The rows come from 5 hidden closed curves, with some noise, and rows from the same curve form a group. Each curve winds through 8 dimensions. The rows are also pushed far along 5 directions, which tell nothing about the answers.
Known rows, each followed by its group:
[-15  -4 -12  -6 -10 -21 -49  -8 -18 -39  -3  30   6   3   5 -13 -53 -33]	K_583
[  1   9 -13 -31 -11 -20  27 -13   4   4  12   9  -6 -19  -2   6  22 -35]	K_89
[-20 -15  -5  -2  -5  -3  -8  25  -7 -22 -32  13  -4   5 -10   6  -6  24]	K_377
[ -4   8   9 -26  24 -29  48  13 -20  -5   8 -33 -11   4   6   8   3  -7]	K_377
[ 17 -10  12 -15   8 -18  19   6 -15  -2   3 -11  29   2 -15  32  -2  26]	K_93
[-15  14   2  -9 -19 -10 -24 -17  -8   0  20  -5  39  30 -34 -28 -34 -46]	K_809
[-17 -28   0 -20  19 -19  19  27 -39 -51  24  44 -51 -38  -2   2 -27 -22]	K_89
[  0  44 -12  -4 -13   7 -11 -39  17  48  31 -25  10  -9  -9 -26  15 -22]	K_583
[  8 -20   3 -11   8   2  25  15 -18   7   9  -7  -4  -6  -9  29   1  22]	K_809
[-12  13  -6  -9  14 -14   4  -7  -8 -34   9   6 -15 -21  -2  -8 -15 -22]	K_583
[-28  31   1 -36 -18 -33 -27 -27  17  12   9 -16  28  19 -36 -21   7 -37]	K_89
[-12 -38  -8 -40  13 -37  -7  37 -48 -42  -9  20 -23  -2   0   4 -38 -15]	K_809
[-19 -39  20  53 -22  32 -10  18   2   0 -30  16  20  46  -6 -16 -23  31]	K_89
[  2  -4  18 -18  36 -18  22  51 -26 -29 -10  15 -22 -18  -1 -11 -12  33]	K_377
[  9 -15  24 -51 -11 -48  44  27 -15  -1 -25   4  52  10  11  56  -4  36]	K_377
[-32 -11  20   8  33  -7  18  48 -27 -35  -2  -5 -37   5 -20 -33 -16  16]	K_89
[-29  -4  -1 -45  13 -37  26  38 -37 -44  16  27 -32  -7 -26   8 -28 -32]	K_89
[ 15  12   5   4  -8  18   3 -10  22  40  -2 -32  36   8 -15 -21  27  13]	K_583
[ -8  11  -5 -58  11 -49   2 -31 -15  14  33 -12 -25 -38  29  13   7 -23]	K_89
[  2   6  31   8  -8   1  23  31   8   5 -26   4  52  35 -31   7  -3  47]	K_377
[-27  27  -8  -6 -40 -38 -13 -22  -9   1   6 -20  59  28 -34  33 -27   6]	K_809
[ 20   2 -13   0  19   7  20  10  -3  -1 -13 -24 -16   4  13 -27  12 -20]	K_89
[-28  13  -6 -36 -24 -48  -9  19 -23 -12   5  22   8  15  -7  30 -37  -6]	K_809
[ 10  -5  -1  20  -7  29  34  56  -3  -3 -24  19  -7 -13  24  26   2  47]	K_583
[-15   9 -20 -20 -16  -6 -31  -5 -20  -8  -4 -18  37  15 -33  13 -33  -6]	K_809
[  3 -21  -5  35   5  33  19  38 -22  -9 -22   6 -19  19   9  -5 -22  18]	K_377
[-28  16   6  18 -19  -3  -6  -2 -12  10   2 -26  47  60 -66 -39 -34  -3]	K_583
[-12   8  -5 -14 -62  -9  16  -4  17  20 -25  31  54   7  31  62 -11  23]	K_89
[  1  16  17 -15 -22  -7   2 -26  28  27  -5   2  52  18  -7  12   5   9]	K_377
[ 19  21   1 -20  15   7  37 -27  22  46   5 -34  -4  -1  12 -12  37 -11]	K_89
[ 10   1   7  30  14  22  -6 -17  15  -5  18   0 -15  -4  -2 -48  13 -35]	K_809
[  7  -4 -14  12 -13  10 -15 -17  13  17 -17 -10   3  18  19 -22   8 -21]	K_89
[ -3  21  -6 -33   3 -17  -6 -31  21  17  11  18 -31 -38  24   3  33 -13]	K_377
[-35  -5  -4 -23 -13 -26 -12 -10 -12 -19   9  49 -25 -22   0   0 -17 -18]	K_93
[ -2  23  -3 -26   7 -14  16 -34  -9   6  41 -26   6 -20  -8  -4   0 -46]	K_583
[ 11  23   8   9  38 -15   5  -9 -18  -7  45 -37 -20 -20  -9 -48  -5 -24]	K_93
[ -2   7  12 -19  -8 -14  52  21 -18  -9   1 -15  41  -8  -4  40 -10  18]	K_583
[ 18   5  10  -7  32   0   9   5   7  19 -16 -36  -9   7   0 -31  33  15]	K_377
[ -1   5  -5 -45 -24 -43   8   7 -10   4 -14 -10  42  -2   7  63  -1  29]	K_377
[-19  16  -1 -34 -21 -24 -15  -2  -9 -12 -14 -15  57   8 -16  36 -27  13]	K_809
[ 14  19   6 -24 -13 -30   6  -9   5   5  11  15  30  -9  -2  56   3  22]	K_93
[ 10  -7   2 -11  44   4   8  54 -24 -32 -16 -27 -19   1 -19 -19  -3  15]	K_809
[-27   8  -4 -15 -16 -43 -25 -16 -31 -13  19  -6  28   1 -16   6 -49   0]	K_93
[  8  -7   1 -16   2  -1  14 -38   5  35  -1 -38  15  -8  17 -20  25 -10]	K_809
[  9   5 -33 -16  -6  18 -20 -41  15  12  14  23 -33 -41  14  30  22 -22]	K_93
[ 28 -14   5  17 -16  24  11  -8  29  22 -31  -5  29   2  43  10  23  19]	K_93
[  1 -37  19 -12  -8 -28   2  30 -25 -20 -27  17  38  37  -5  14 -35  21]	K_377
[ 22  12  -3 -28  42   2  41  -3 -14   9  13 -61  -2 -23 -23 -22  30  -9]	K_377
[  1 -23   1  66 -35  54  11  13  17  10 -36  19  35  50 -13 -10 -16  22]	K_583
[  1  -5  15 -26  35 -29   1  -5 -18  -4   3 -44   4   7 -13 -30  -1  -2]	K_93
[-34 -33  -1  34 -44  23 -46 -12   9   0 -19  51   6  30   9  -4 -35   1]	K_89
[-10 -19 -12 -46 -12 -24 -12  11 -17 -17   5  46 -25 -17  32  30 -26 -29]	K_583
[-11  -6  22  15  15 -13   9   9 -14 -28   5 -25  25  19 -39 -13 -15  10]	K_809
[ 15 -29  24  10   4  -4  33  23 -10  -2 -19  -7  33   8  -8   7   6  46]	K_93
[-37 -33  14 -38   8 -57  -9  59 -55 -66 -20  41  -2  31 -36   4 -58  -4]	K_377
[-19 -22 -12 -26  -4 -33 -18 -17 -13 -30  10  54 -44 -44  25  -2  -8 -31]	K_93
[ 15   7  -5 -12  54 -18 -19  -4 -17 -33  38   5 -66 -19 -11 -21  -2 -42]	K_93
[-20   6  -3 -43 -41 -40 -30 -30 -11  14   9   1  59  18  -6   6 -41 -27]	K_583
[  7 -42  18  43  22  23   0  61 -36 -40 -30  -1   9  67 -31  -4 -54  28]	K_93
[ 12 -27   8   6   3  20 -14  -9  10  18 -20 -11  12  30   8 -26   5  -7]	K_809
[-13   5  -9 -52  20 -34  16 -21 -19  -9  18 -26  -7 -41 -16 -11   9 -19]	K_377
[  3  14  19 -63  14 -49  47  22 -23  14   9 -44  29   4  -1  18   2   7]	K_583
[-13 -20   3 -22  13 -15  26  39 -36 -41 -28 -11  12 -21   4   7 -20  25]	K_809
[-10  24   9 -25  10 -25  14  21 -17 -19   6  -8  12  20 -22  12 -23 -13]	K_93
[-43   5  -2  -3 -32   6 -28  14  -4 -19  -7  46  15   9 -24  -2 -40  -6]	K_93
[ 24  -4 -15  -4   0  27 -13 -11  31  16   0  22 -30 -16  28  -1  23 -23]	K_583
[ 14  23  27  -3  33 -14  36  20   4  -2  14 -61  16  -2 -14 -23  35   4]	K_89
[ 27 -21 -17  37  17  52 -10  -2  -3  -3   9  20 -47 -10  29 -23 -14 -27]	K_377
[ 21 -16  -5  32  15  32 -25   4  -5 -22   8  15 -19  19   0 -18 -24 -36]	K_93
[ -4 -32 -24 -19 -11  -3  -2 -12  -5 -17  14  75 -61 -57  30  18   6 -29]	K_89
[ -6 -11  -4 -12  -6  -8 -27 -46 -10   9  19 -30  30  24 -29  -5 -18 -30]	K_809
[ 17 -29   2  45  29  40  -3 -20  10  -9  -2 -13 -35  -1  16 -26  18 -13]	K_809
[ 19  14 -11  44  -4  24  -9 -27  27  14   1  -7 -12  -5  32 -27  18 -15]	K_93
[ 11  25  14   5  51   0  16  15  -5   4  14 -76  -8   2 -40 -61  32   3]	K_89
[ -7  25  -3 -49   1 -30   9 -35 -15  27  31  -8   9 -33   1  -9  -9 -15]	K_377
[  1   5 -11 -27 -14 -20 -10 -12   1   7  19  13 -17 -11  24  30  10 -36]	K_89
[ 22  19   2 -10  -2 -12  15  -8   8  15  -1 -26  39  -6   9 -14   2   5]	K_583
[ -4 -16  10  -4  -3  -5  10  55  -8 -31 -41  31   7  32  -4  41 -20  35]	K_583
[-15   4 -13  32  10  31 -27   0  -5   0   8   6 -49  11   2 -50 -16 -30]	K_583
[ -6  24  -2 -51  10 -44  31  14 -27 -12  -1 -45  36 -37 -19   6  10  20]	K_809

New rows, each followed by its group:
[  9  -8   6 -25 -17 -32   5   3  10 -11 -12  44  10 -40  41  43  12  27]	K_93
[  9 -17   1  36  13  30 -64  -7   9 -16  -6  17  -6  40 -35 -40 -19 -18]	K_93
[ 27 -36   5   1  41   7  30  55 -20 -17 -18  -3 -53  -5  35  13  15  20]	K_89
[ 24  -7   3  28  -9  34  23 -12  26  39 -22 -17  10   2  54 -14  24  10]	K_583
[  3 -37  19  31  32  41  14  53 -18 -35 -24 -21  -3  43 -26 -27 -16   0]	K_583
[ 18  11  19  -6  37  23  56  15   1  35  -9 -70  10   3 -17  -9  41  41]	K_93
[  3  13 -11   7  13  14  12  -6  -3  16  27 -10 -41 -13  -5 -13  20 -24]	K_89
[ -4  19  -9  -8 -20  -8  11  24   0 -19 -16  16  29  -1 -17  51  -9  25]	K_93
[  8 -15   2 -47  47 -35   9  29 -27 -25   7 -10 -46 -28   1 -20  10  -9]	K_809
[  7  25  19  -6   6 -15  53  21  -3  29 -15 -43  25  15  18  13  15  41]	K_583
[ 18   4   8 -28  -8 -27  31 -10   9   1  22  33   4 -43  27  45  17   3]	K_377
[ -2 -10  -2  25 -11  19   3  22  -1  -4 -29  23 -10  11  39   9 -15  18]	K_583
[ 12 -24  -1  31 -12  35  -1   3   7  -4 -12  28   9   7 -15  -5   0   5]	K_377
[ -1 -11  16 -30  43 -31  33  46 -48 -26   0  -2 -25 -21   0 -23 -23  22]	K_377
[-17   3   6  -4 -15 -19  28   6 -10 -18  -4  10  30  -2 -22  25 -12  19]	K_583
[-28 -13  -4   0 -55  20  -4  -7  15   2 -22  42  33 -13  22  55  -8  21]	K_583
[-26 -31   7  25   7  21  -7  23 -13 -47 -25   9  -3  17 -15 -29 -31  -5]	K_583
[ 14  25  -9  -6  29   2 -10 -27   8  11  32 -18 -37 -34  -2 -37  32 -30]	K_583
[ -3 -10   3 -20  33 -32  35  38 -42 -53  16  -7 -19 -25 -24 -25 -14 -22]	K_89
[  4  12   8   9  15  23  12 -22  14  43  25 -34 -14   2 -11 -25  26   2]	K_809
[ -8 -31  10  20   7   6 -26  17 -17 -44   2  20   2  31 -27  -1 -43 -13]	K_809
[ 25  -4  -8  53  -1  55   7 -26  37   9 -17  10 -14  -5  41 -13  22  -9]	K_583
[-12   9 -11  -1 -65  -1 -12  -6  20  31 -11  47  30  18  24  64 -15  17]	K_809
[ -3 -35  -1  11 -25  22  25  14 -12   4 -31  32  16   3  22  17 -22  29]	K_377
[ 13 -26  10 -11 -18   0  38  25 -10   8 -42 -17  59  19  16  44  -4  43]	K_809
[ 13  15   4  19 -16   9 -16 -43  40  33  16  10  -1  21  12  -3  25 -29]	K_377
[-24   0 -34  23 -41  18 -52 -31  -1 -10   2  18  14   8 -17  -7 -39 -32]	K_93
[-20   1   0 -22   4 -15   0  -7  -5   2   4   6 -21  -5  13  -7  -8 -10]	K_89
[-14 -18  -2 -12  -3  11 -24  13 -11 -14 -19  12  11  13 -26  14 -23  18]	K_93
[  4  -8   5  16   3  13 -17 -21  13   0 -16 -15  19  13   4 -36  -1 -12]	K_583
[ -2  20  -2 -32  13 -22   4 -27  10   3  15 -17  -1 -20  -6 -17  15 -25]	K_583
[ 27  25  10  15  38  10  16 -31  16  21  18 -76   2  19  -5 -23  32 -20]	K_809
[  3 -13  20 -36  20 -45  52  35 -25 -27   3  19 -12 -24   1  20  11  15]	K_377
[ 25  22 -12 -32 -11 -18  49  -7  13  30 -11 -23  19 -26  38  29  39   9]	K_89
[-12 -28 -17  18  -7  11 -11  15 -13 -34  -1  39 -32   9 -19 -31 -15 -46]	K_89
[-11  19 -10 -61   2 -49  11   0 -24   9  26 -12 -12 -19 -19  27   8  -9]	K_89
[ -3 -10   3  27  15  17 -36  12   4 -36   8   8 -26   7  -9 -43  -6 -40]	K_89
[ -2 -38  -2  22 -17   7  27  17 -18 -10 -21  11   9   6  20  19 -21  24]	K_377
[-16  -1   0 -53   9 -26  17  27 -42 -24  -9 -19  32  10 -36  14 -35   1]	K_377
[  2 -34  21  34   2  30  24  72 -16 -22 -25  27   0  39  -7  13 -30  36]	K_809
[  0  15  -3 -24   7 -27   2  15 -25 -29   6 -21  29   0 -27 -17 -19 -26]	K_809
[ -7 -23 -20  20 -19  34 -20 -40  27  -6  -2  52 -38 -26  30  -6   9 -38]	K_583
[-10 -13   0   3 -12   5  20  -3  10  -2 -11  22  -4  -8   3  10  11   6]	K_583
[  0 -26  -1  12  -9   7   2  -7  -9 -10  14  19  -1  -4  -6  23 -14  -2]	K_809
[-24  -1  -5  -1  -5 -36 -17  33 -38 -52 -12  -8  32  20 -54 -23 -41  -4]	K_809
[  7  17   3 -20 -26  -7  53   5  13  27 -18  -7  39  -1  26  44  12  23]	K_89
[ -6 -16   9  20  20  22  23  32  -7   8 -17 -14 -36  10  14 -33  12  16]	K_583
[  8  28 -15  13  -2  16 -35 -48  26  27  16  -9   0  14 -26  -5  16 -18]	K_93
[  2  -6  -2 -15   3 -22  14  51 -31 -51 -14   8  19  -7 -11   8 -25   0]	K_809
[-17  30 -15 -25  -6 -32  -1 -38 -13  12  41  -9  -9 -49  -4   9   0  -5]	K_93
[ -2   7   6   4  14  13  10  11  12  -1   9   9 -33 -29  16   3  21  10]	K_89
[ 11  36   1 -55  48 -54  16   6 -22 -26  32 -32 -15 -48 -14 -13  10 -13]	K_583
[  7 -13  -2  41  15  24   3  -1 -13  -2  11  -9 -23  -9   0 -28  -5   7]	K_93
[ 18  -6 -16  13  11  26  -8  -9  -2   8  -2 -30  -6  20  -4 -10   1 -24]	K_377
[  9  19 -10 -26   6 -26   2  -4 -12 -20  19  -8   7 -23  -5  -8   0 -39]	K_809
[ 13   7 -26 -24  20  -9 -32 -10   1 -32  21  44 -62 -60  27   1   4 -40]	K_583
[ 24 -10  28  35  14  20  41  35  -1  -5  -5 -23  27  34 -17  -7   4  18]	K_809
[ -8 -16  -3   0  25   9  -9  10  -9 -20  13  31 -68 -20  26 -49  -8 -45]	K_809
[ 24 -50  10  49   1  17  11  36   1 -15 -29  36 -25  32  31   8   4  13]	K_377
[ -1 -22  -3   5 -20  28 -24  27  10 -18 -36  47  10   2  13  29 -17  23]	K_93
[ 12   1  22 -13  -5 -20  23  18 -13  14 -10 -13  53  11   2  14 -22  49]	K_377
[ 27 -12  10  11  23  23  42  23  17  26 -21 -11 -30  13  29  -5  39  16]	K_583
[-13 -36  -5   7 -28   2  22  52 -14 -18 -32  55  -5  -1  -1  44  -5  47]	K_89
[-33   7   1 -23 -53 -18 -10 -56   9  19  14   1  70   7 -34  15 -10 -18]	K_583
[ -9  -3  12  31 -20  29  -7 -10  21  30 -31 -16  30  38   7  -8   9  23]	K_583
[-17 -23  16 -12 -18 -24  -3   8 -12  -4  -7  13  23   6  11  28 -19  24]	K_89
[ 19  10  10   1  40  -3  31   8  -3 -11   2 -47 -10  -2  11   8  18   5]	K_809
[-24  -9 -18  -1 -53  16 -31 -22  20  17   7  79 -20 -26  33  47 -13   5]	K_809
[ -3  10 -18 -15  -2  -4   0 -23   7   5  14  13 -38 -22  38  -8   4 -47]	K_89
[ -2  -6  -1  34 -21  19  -7 -29   9  24  -9 -49  54  47 -35 -22  -4   2]	K_377
[ 16  -5  13  -8  33  -1  52  13 -11  10   5 -40  -3   9 -32 -30  24   2]	K_89
[-15 -31  -6  16 -47 -12  -5  31 -21 -29 -31  57  29  -7  29  66 -50  57]	K_93
[  5 -17   2  25   9  20  11  49 -20 -26 -43 -30  36  21 -29 -25  -9  34]	K_809
[-13   5 -11  21 -42  -9 -12  11   4 -21 -24  32  31   2  15  27 -26  22]	K_93
[-10   3  12 -31   1 -39   0 -12 -13 -18  25  -6  25  -1 -21  30 -19  -8]	K_809
[  3  -9 -19   1 -24  25   0 -10   9  -1  -2  45  -9  -4  15  16 -16 -30]	K_89
[ -2 -19  -6 -11  18  -8 -17 -15 -14   8   1 -26 -15  10 -14 -51   3 -25]	K_809
[  3   3   8   5  23   2  22  10   4   7  -8  -8 -35   3  11  -6  27  11]	K_583
[ -1 -13  -4 -31 -15 -22  38  35 -23 -17 -18  18   7  -5  28  71 -18  20]	K_377
[-20  31   5 -36  -7 -43  28  -8   0  20  16 -25  10 -35  -9   7  33  22]	K_89
[ -5   0   2 -47  30 -69  -3   1 -38 -17  30  -6 -39 -22  12  -9 -10 -25]	K_377
[ 20  10 -12 -26  -5 -24  12 -22   0  13  24   3   3 -48  27  -3  10 -17]	K_583
[-33 -32  -9 -19 -30 -32 -56 -17 -25 -24   1  60   2  17 -17 -14 -54 -35]	K_377
[ 10  -8 -14   5  27  -2   1  46 -33 -30 -17 -30 -13  25 -16 -29 -19 -12]	K_89
